The first 7 rows are patterns. Each new row is the sum of 2 different patterns, raised or lowered, with some noise. Before adding, each is slid sideways (what falls off one end comes back at the other) and multiplied by a number that may be negative. Names go in the order of the patterns.
Known rows, each followed by the names of its patterns:
[ 19  21 -16   5   1  -2   9   8   6   7  -4 -13   1   1   4  -4   7   0
  -6 -12   1 -13  10  -8   3  -8   9   8  -1 -20  10  16  25   1   1 -10
  25  25 -10   0  18   6  -1  -1   8  13  19   5] => z_814
[  0  15  -5  -1   6  -6 -15  25  -8 -11 -14  -1  -6   4  -6  -2  -8   5
  -7  11  -7 -11   0  -1   3   2 -13   1   1  -6  15   1  -6   0  -4  -2
 -16   9   6   7   1   7   0  10  -3   4  -9  -3] => z_503
[  9  10   1   0  -2   2   1   9   7   3  12 -12   1  -3  -9   3   6  15
   0  15 -25 -13   1 -11 -12  -9 -22  -5  -7   2 -11 -18   2   6   0   0
   1   0   0  -9 -23 -10  -1   8   3   3  -1  -7] => z_609
[ -6  -5  -2 -13   1 -13  -1  -3 -13  21   0  -3 -10  10  -1   0  12  -6
   1  11  -5   0   4  -4  13  -1  -5  -4   1   0   6 -25 -19   2  -1  10
  25  -2   5  -3   7  -4  17   8  -8   5   9   6] => z_364
[-25   2   1 -13   8  14 -25 -14  11  16 -11  -2  -2   4   7 -16   4 -13
  -2 -11  19   4  -6  21  -6  -2  14  25  -9 -10  -2  25  -1   0  -1  24
  -4   5  -1   1  -8  -5  -9  -1   6   4  -4  -2] => z_487
[ 12   1  11   7   0  -1  -4   1   1 -13  -1   2   2  -2  -6  -5 -20  -7
   1  -1   2  -5  -2  -2   0 -14   8   2  15   3  15 -21  -5  -7  -5   6
   2   4   1  -2  -1  -5 -10  -2 -12   3   0   6] => z_927
[  5  -2 -14   1   2   7   2   5  13  18   0  -6   0   2  -8  13   2  13
  -6   5 -22   4   5   2   4   2  -2  -3 -10   4   5  15 -20 -21 -21  18
  -2  -8  -6  -1   5  -4   2   3  -1   2   0  -9] => z_259

New rows. What belongs after each?
[ -9  17  23 -11   7  15  21  -8   8  14   5   3 -11   5  -9   2  -7  26
  23   6  20  -9  -1  11  24  -1 -12  -5  22   1   3   0  21  -7   2   0
  -6   5  -3  -3   9   6   2 -12   1 -29  22  12] => z_609 z_487
[ -9  -3  24 -10   5   6  -9 -16  -2  22  13  -6   8  12   7  -5   7   5
  -1   2  12  24   8   4   5  -3  -5  29  16  -7  -7  13  -6  -3  19  15
 -10  -2   8  17   2  -7  -1  17   6  16  -5  14] => z_503 z_487
[  9  17  10   5  11  13  18  12  23  12   8   8  21  11   9  16   2  12
  14  14 -16  -6  -1  30  13  12   7  12   3  12   7  16  -5  10  21  -5
  23   4  -3 -14   1  12  -3 -15   7   8  12 -10] => z_487 z_927
[-22   1 -41  -2  14  -8  -9   0   3  16  -8  -9 -23   1  -3 -24   0 -10
  -8  -7 -14 -12  -1  11   6   5 -15  -9 -12  -2  -4 -15 -11   3  -7   5
 -16  -1 -18  -6 -17 -24   6   8 -11  -9 -28 -12] => z_814 z_609
[  7  -9  -7  35  16  16  30   7  22  12  13  31   6  14  18  20  10  10
  15  10  31  13  15  12  21   9  27  -4  10  22  35   5   3 -11  38  33
  22  -3 -14   0  17  -4  13   8  20  -9  -3   7] => z_814 z_364
[-23 -11 -21 -18 -25 -10  -2 -15  -6 -22  -6 -19 -23 -18 -35 -13 -14  -9
 -20 -24 -18 -37  -7 -21 -10 -15 -20 -21 -15 -30 -14  -9  -7 -20 -19 -33
  19  15  -4 -28 -24 -32 -10 -21 -17 -20 -14 -32] => z_364 z_259
[11  5 36 29 10 16  7 -4 13  4  6 21 34 14 -8 22 16 10  9 15 22 15 24 14
 24 14 23 23 -5 23 16 23 -1 13  9 -7  7 12  7 18 13 17  8  0  5 23 13 30] => z_364 z_259
[-15 -24  -8 -22   0 -26   0 -12   4  -1  -6 -27   7   4  17 -13 -10 -19
  23  10 -19  -6   3 -13   6 -15  -8  -6   8  -9  10   6 -25  -8  -6 -16
   7  -6 -11  -2 -13 -19  -7 -16  -4 -11  -7   0] => z_814 z_503
[  2  11  11  15  13   4  14   1   7 -14   3  17   8  20  12   6  -8   3
  14   8  28   2 -34  -5  36  20   2   7   3  19   7  17   6  14   1  14
   9  13   7  -9   8  22  14  10  18   8  25  14] => z_503 z_259
[-10 -16  -3 -15 -12 -14 -10  -2 -34 -18 -15 -19 -27 -13 -15 -24 -13 -17
 -25 -10 -23 -12  -9 -17 -11   0 -24 -18 -19 -22  10   3 -14 -13 -25 -37
 -16 -25 -13 -28  -8 -29 -18  -1 -18 -15 -16 -10] => z_364 z_927
[ 26  -8  -7  -4  25  -1   2  -9  31   0  17   2  13 -21  -8 -13  -3  11
   6   1   0 -24   4  -1 -18   9   8 -20 -13  17  24  -9   6   4   5   7
 -17   6 -10 -10 -10  21   7  -5  19  -8 -15  10] => z_487 z_927
[-16   5 -13  -1  -6  -7 -11 -24   9 -17  15   1   2   4   7  12  10   1
  10 -11   6  14  -8  -1  -6  -7  -7  -4  -4   7  -1  -8  -2 -11   1  10
  -4   5 -15  -7  -8   7   3 -11  -1  -5  -6 -12] => z_609 z_364
[  4  18   6  14   5  -4  -8  10  -1   3  17  19 -10 -16  21  29   2   6
   8   9  38  13  11  -2  -1 -23  29   9   7  23   7  -7  15  40  -3  -8
   2  38  13  11  21  31  17  15  10  22 -17   5] => z_364 z_487
[ 15   9 -13   2  -8  10   5  -2   1   3   1   7 -26 -23   3  -8  15  26
   5  16   0  17   2  19   9  -8   7  12  -1  -4  -2   1 -12  -1 -14 -14
  -6 -10  23   3  -5  -9  10   1  -8  20  -3  15] => z_364 z_927
[-13  -6 -28 -11 -11   0 -36 -16 -20 -35  -9 -13 -13 -12  -4 -41 -25 -27
 -25 -23 -21 -37 -21 -28   5 -11 -34 -15 -19 -36 -15 -21 -15 -23 -21 -51
 -33 -12 -14 -23 -19 -14 -18  -8   2 -17  -7 -18] => z_609 z_364
[  8  -5  32   1  24   6  27   2   6   0   2  29  32   1  -8  10  38  31
 -16  12  25  16 -10  13  13  22  26  22  30  34  -1  10   8  12  19  37
  13  16  19  -7  -1  31  25  -2   4  20   8   3] => z_814 z_487
[ 4  7  8  5 18  2 19  3  0 18 -1  6 -7 10  8 10 21  4  9 27  6  7  9  6
 23 12 22 13  8  9 11 -3 -3 12  8 28 18  5 -1  3  0 25 23 21  8  7 14 10] => z_364 z_927
[32 15 19 15 19 19 17 17 19 13 12 -7 30 34 33  1 13 18  5 11 12 18 15  9
 15 13 15 12 17 18 37 17 25 -4 10  6  1  5 16 22 16 12 20  1  7  4 12 14] => z_927 z_259
[ 17  -5   1  -6  -3 -12  -2   4  -6  10 -17 -20 -28   7  -8 -21 -10 -16
  -1 -11 -13  12  -7  -5 -14  -6  -2  -7 -10 -10  -3   9  -8  -1   8   6
   3 -12 -11  -7 -13   6  -1 -11 -24   1 -27   7] => z_364 z_259
[ -4 -20  18  -6   3  12  14   6  23   2  13  -7  11   7  -7  -8  10  -7
  -6   1  -9  -7  38  -1 -10 -21  -7 -12   1  -1 -13 -19   0  -9   7 -11
 -14 -11  -9  -3 -12  -4  -3   0   1   7  -8 -21] => z_503 z_609
[ 16   3  16   3  20  11  22 -25  -9  16  -7  22  30  -1  -5  13  22   7
   5  17   3  15   0  17   1   5   7   5  13   6   9   2  -4  30  10  25
  -1  17  17   3   9  23  21  10  -6  18  14   7] => z_364 z_487
[  3  -2  15  14  19  13   6  15  16  11  -7   8  22  34  16  14  13   8
  18  33  16  23   8  19   0  26  25  19  28   3  14  10  -2  20  23  39
   1  15 -24  14  14  -2  -2   4  -4   7   9  19] => z_609 z_259
[-12 -14 -11  -8 -10  11   3 -17   3  -7  -6  -7  -5  -6  -8  -8   8   1
  18 -25 -24 -28  -3  -8 -22 -18  -8  -1  -4  -5  -4   6  -3  -8 -15   0
  -2 -13  15   3  -1  -3  -3  10  11  -5 -10   8] => z_927 z_259
[-10 -21 -14   1 -28 -19   6   3 -18 -10  -8 -14   6 -19   9 -15   4 -32
   8  -8 -16  18 -10  -6   7  15 -15 -19 -16  14 -17  -4  -7  19  -1  -1
   0   0 -13 -12 -18  -6   0 -13 -12  -7 -26  -6] => z_487 z_927
[  0 -14  13   1  -3  -2 -11  12  -1  17   8  12 -16   9  10 -19   7   5
  -6 -16  27  17   4 -19   3   6   5 -19   6   8  -2   0  -1   4  -1  20
   0   5  10   0  23  -3   3  16  -4  -6  33  17] => z_487 z_927
[  7   0   1  -3   9  -4  15  -5   6  -2   7  20   5  -8  22  19  23  -2
   7 -11  43  35  -1  13  29  17  20  10  19  16  30  22  21  21  -7  11
   6   5  14  19  27  19   5  -9   5   7  11   8] => z_814 z_609
[  6 -11  12  -5  17 -15   2   0  -2 -24   9   5  24  -3   8  -7  21   7
  -4   1  10  10  12 -23  14  21  29   6  22  14  -8   6   8  -7  13  -3
  10  15  -4 -11  -2  -1  15  -5   5   5 -18 -12] => z_814 z_503
[ -7   2 -15  -8 -11 -15  -6   6   5   0   8  16 -12 -12 -16  -4 -10 -17
 -16  -1  -7   1  -9  -9 -39  -7  -4 -11   2   3 -30   1   4  -7   4   3
   7   4  12 -18 -14  -6 -20   7   8  -1  -3 -10] => z_503 z_927
[  4 -13  -2 -20  -3 -19  20   4   1  29  -3   9  19  21  -8 -12   0  21
 -13   0   1  23  -4  -1  -5 -18 -13  -3  -8   2   1   2  -5  -1 -34  11
   3   6  11  27 -40 -15   3   9  -3   1   2   5] => z_487 z_927
[-24 -16  -3  -6 -25  -2   3   9  -9 -17 -36   2   8 -12  -8   6  -7 -17
  -3   3   1   5  -7   6   6 -17  -1  -8  -3 -12  -3  -8 -12 -12 -16   2
  -9   4 -33 -14 -10 -24 -30 -16 -38  -6 -21  -6] => z_814 z_609
[-18 -30  -1 -17 -22  -6 -15 -14 -25 -12 -19  17  -4 -18  -7  -3 -13  11
 -10   0 -20  -3 -14 -14 -15 -14 -12 -15 -16 -17 -14   7  -3  -4 -34 -30
 -30  -1  -9 -27 -27 -16 -12 -15 -15 -12 -22 -19] => z_609 z_259
[ 12 -10  16  -8  -6  -4  -1  -1   8  -2   3  -3   0   0  10 -13  -4   5
   7   8   7   3  19   3  -5  15   5  -6  13   2  12 -14  14  -9  12   9
  10   6  13  -1   4 -10   4   7  26 -16 -14  -8] => z_503 z_259
[-18  -4 -23 -14  15   5  -1  -4   1   5   2   1  10  18   6   0 -13   3
   1  12  13  19   6  12   5  20   4  13  -2   3   8  29   4  -3  -5  -2
   7  13 -19 -11  19  18  -7  13  -9  -2   1 -10] => z_814 z_609
[ 4 30  0 13 -5 29  8 27 38 18 19 22 35  6  8 16 37 19 24 17 45 11 20 10
  8  8  4  4 15 22 22 13 14  6 19 14  4 24 32  0 21 31 28  8 12 19 22 23] => z_487 z_927
[ 16  -2  -1  13 -14 -16  21  12 -25  -8  11  16   5   9 -26   9 -11   7
   6  11 -15  -4   3 -22   0  -9 -16 -34  12   8   6 -14   1   9   7 -24
   2  -9   2  -2  -5   5  10   2  -8 -10  -1 -17] => z_487 z_927
[ -2  -1   4 -29  -7  -9 -13   1   6  -4   8 -17 -22 -16 -21  -9 -24 -12
 -12 -15 -17 -12 -24  11 -17 -10 -20  -1   2  -8  -8   6   1  11 -12  -5
 -18  12  10  -5 -18   2 -21 -14 -28  17   5  13] => z_814 z_927
[ -9   9 -29 -28 -16   9 -12 -15 -15  16 -17 -10 -17 -12 -17 -16 -10  -9
  -9 -10 -19 -12 -36 -11 -13 -17 -11  -2 -47 -29 -13  15 -22 -11 -13 -14
 -10 -31 -11 -26 -16 -21  10  -8 -12   4 -20 -19] => z_487 z_927
[ 15 -23 -26  15  -7   5  31  15  -4 -14   3  11  12   5 -10  20   4   7
  -9  -7 -10 -19  -9 -15   1  -3 -18  16 -20  -4 -12  -2   3   9  -9 -19
   7  18 -16  -5  -1  -4  15 -16  -5 -15  -4 -10] => z_364 z_487
